The rows of a group lie close to one hidden flat surface of 11 dimensions, which passes through zero. Surfaces can cross.
(in the rows, 128 means zero)
Some rows, each with its group after it:
[152 143 153 130  88 148 111  78 126  99 189 174 122 129]
J_143
[113  80 113  85  93 131 125 154 143 156 150 138  97 121]
J_732
[134 131 164 144 106 137 104 181 123 112  90 112 149 156]
J_856
[ 99 150  95 120 117 131 158 162 103 140  79 162 126  95]
J_732
[138  87 107  73 106 116 146 133 131 109 145 178  86 109]
J_79
[123 108  77 143 102 117 135 142  88  94 140 143  58 133]
J_79
[ 92 153 183 116  89 109 114 162 161 112 139 125 169 185]
J_143
[121 142 163  98  68 185  70 104 184 166 158 182 149 109]
J_856
[ 39 119 100 165 118  93 131 132 105 128  79 150 163 109]
J_79
[ 99 126 147 150 164 116 143  57 112 118 118  75 117 151]
J_143
[109 127 110 123 153 138 125 128 123  78 209 164 144 141]
J_79
[124  73 129 159 150 113  51 112 135 133 123 126 139 127]
J_79
[124 115 129 151 110 139 130 163 182  63  97 129 157 152]
J_856
[ 94 150 145  98 129 132 100 172 135  74 120 128 186 130]
J_143
[131  73 143  86 126 154 117 177 173 130 152 118 142 141]
J_732
[138 133 146 138 164 113 137 151  87  79  72  68 123 147]
J_856
[ 98 190 124 124  78  77 115 119 132 104  86 116  64 177]
J_143
[100 109 159  95 134 189 172 118 100 149 148 108 135 118]
J_143
[ 96 137 114  98 118 181 114 150 133  79 102 173 104 124]
J_732
[125 126 178 154 110 113 100 131 117  51 101 157 172 153]
J_732
[ 86  86 151  94 149  92 111 138 181 166 112 136 154 154]
J_79
[130 159  96  92 145 164 172 102 162  78 104 109 117  86]
J_732
[117 110 123 186 165 125  64 113 170 132 113 132 195 129]
J_143
[ 88 151 177 101 107 126 149  98 107 105 168 105  99 187]
J_143
[145 126 104 132 140 104 173 124 116 112  61 111 122  87]
J_856
[117 138 116 107 165 143  92 192 111 127 146 149 177 117]
J_79
[ 95 104 119  99  96 152 180 122 148 124 159 170 150  97]
J_143
[126 104 155 125  89 163 115 133 129 157 113 184 154  97]
J_143
[158 162 109  87  94 115 166  97 101  73 162  71  83  97]
J_732
[125 184 134 118 158 152 126 111  61 101 124 163 143  92]
J_79
[127 142 141 163 153 146 107  83 178 119 147 103 161 149]
J_732
[ 93 155 134 172 156 137 119 113 136 162 136 105 140 171]
J_79
[140 127  82 200 113 177 158 170 112 167  91 145  92 126]
J_856
[122 172 153 160 154 124 134 147  86 147 118 101 154 152]
J_79
[ 86 129 105 127 151 142 116 138 114 163 106 133  86 150]
J_143
[126 150 199 127 135 147 169 154 139 158 147 111 183 184]
J_732
[ 93 116 108 110 130 135 161 106 169 160 140 155 104 138]
J_79
[140 118 114 145 142 124 123  95 113 185 188 111 116 121]
J_856
[ 81 172 117 128 139 151  61 194 144 147  82  94 163 129]
J_79
[123 118 135 149 154 137 158 173 158 183  67 112 130 158]
J_732
[187  94 117 100 114 109 134 161  65 113 103 153  52 124]
J_856
[112 141 114 147 129 127 108 131 142 156  73  96 167  89]
J_856
[119 106 187  73  50 118 133 147 150 101 169 133 148 144]
J_143
[184 134 144 113  96  95  96 152 157  68 124 119 143 135]
J_856
[162 148 169 100 136 129  77 142  97 143 139 113  49 195]
J_856
[139  90 153 117 107 119 133 131 135 114 147 128 102 166]
J_732
[ 91 176 103 105 105 156 142 120 128 140 126 116  91 121]
J_732
[147 174 123 138 106 140 147 172 107  35 121 146 133 137]
J_856

New rows, each followed by its group:
[135 101 145 129  80  75  56  93 105 127 183 127 172  89]
J_732
[ 87 149 140 142 135 130 150 128 175 116 135 127 178 152]
J_856
[112 145  91 135 116 106  99 138 141 154 120 139  54 171]
J_143
[153  78 109 135 141 132  70  69 140  90 158 107 125  87]
J_143
[153  98 145 103 121 135 118 121 133 112 183 118 128 126]
J_143
[ 80 135 113 168 143 112 172  97 161 142 118 123 188 115]
J_79
[136 149  90 129 143  78 157  91 117  88 171 173  82 151]
J_143
[130 157  98 132 121 153 186 123 109  95 114 169 102 110]
J_856
[122 128 130 123 142 129 145  96 156 200 195 128 164 111]
J_732
[107 110 101 115 134 172  88 125 194 103  81 122 113 112]
J_732
[112 116 114 155 101  77 190 117 117 163 164 145 160 118]
J_732
[143  97 149 125 129 112  68 145  86 106 178  95 155 125]
J_856
[167 127 160 119 106 164 157  85 124  76 166 135 128 109]
J_856
[170 132 158 102  91 186 159 100  96 135 151  88  99  95]
J_143
[120 114 170  98 145 133 130 100 152 213 135 148 166 117]
J_732
[175 127  87 157  98  97 105 154 150 163 176 150 112 128]
J_856
[ 75 137 155 124 143 180 141 109 141  90  82 114 167 119]
J_856
[143 145 113 115 121  84  99 165 108 108 121 189 104 144]
J_143
[130  99 130 169 109  73 157 170 112 155 146 119 164 145]
J_732
[103 129 143 132 153 133 180 165 141 160 127 113 178 149]
J_143
[152 108 151 144 155 122 182 183 144 173 147  86 150 177]
J_732
[126 138 130  91 143 134 175 152 135  79 163  75 158 123]
J_143
[ 77 115 151  93 168 150 117 121  37 134  89 114 128  98]
J_856
[170 154 155 127  89 131 143 138 166  91 156 108 182 114]
J_143
[150  91 154 108 108 152 106 146 135 152 145 165 153 110]
J_79
[168  81  95 121 162 145 115  71 113 124 104  92  55  87]
J_856
[192 127 125 164 101 138  60 137 136  96 182  84 147 118]
J_856
[152 150 155 162 114 124 189 170  99 125 126 130 135 168]
J_856
[154  89 139 140 123  82 113 170 115  92 130 111 172 135]
J_79
[116 134 123  68 118 153 173 170 127 143 168 136 136 112]
J_732
[128 162 114 122 150 170 106 104 106 104 119 109  82 120]
J_856
[128 140 128  92 105 153 107 201 140 138 101 141 187  80]
J_79
[ 84 132 117 157 123 144 151 134 152 182  68 125 147 120]
J_143
[175 153 158 113 149 125 115 113 147 112 149  71  92 179]
J_79
[146 150 100 101 123 134 102  98 107  90 166 105 100  91]
J_732
[163 128 163 125 164 113  91 171  94 159  98 106 152 138]
J_79
[ 77 122 152 134 114 146  88 105 122 112 157 168 135 150]
J_79
[173  96 158 106 101  71  99 132  94 186 172 120 153 107]
J_856
[175 113 143 153 152 140 109  97 104 160 134 123  98 136]
J_79
[127  99 125 108 125 123  99 106 105  98 116 137 121  95]
J_143
[176 140 187 104 139 144 111 134 127 157 147 106 106 175]
J_79
[157  88 139 148 117 100 152 137 187 137 172 141 118 184]
J_856
[149 144 123 138 156 160 103 174 122  63 117 109 109 162]
J_732
[110 117  83 141 121 136 150 163 171  87  68 161 110 129]
J_856
[130 130 138 120 119 130  70 127 131 121  50 110 154  75]
J_79
[116 121 139 113  88 139 108 144  83 141 104 153  72 135]
J_79
[156 169 136 154 126 121 153 144 114  91  92  92 148 127]
J_856
[161  31 138 151 141 132 173 104 160  87 116 105 113 139]
J_856
[104 137 147 131 116 114  68 159  94 157 134  98 197 103]
J_856
[158 133  89 106 122 129 113 110 102  68 162 185 105  86]
J_143
[106 168 172  72 112 142 128 173 151 137 115 113 152 153]
J_79
[110  74 142 103  56 153  87  87 132 152 128 156  85 106]
J_143
[173 139 112 103 158 169 158 168 163 192 177 130 115 137]
J_79
[ 86 126 129  78  63 116 149 149 148 123 104 101  95 130]
J_143
[105 161 126  78 166 100 172 153 129 159  96 125 110 147]
J_79
[ 93 176 130 139 141 188 132 148 148  97 181 134 158 161]
J_732
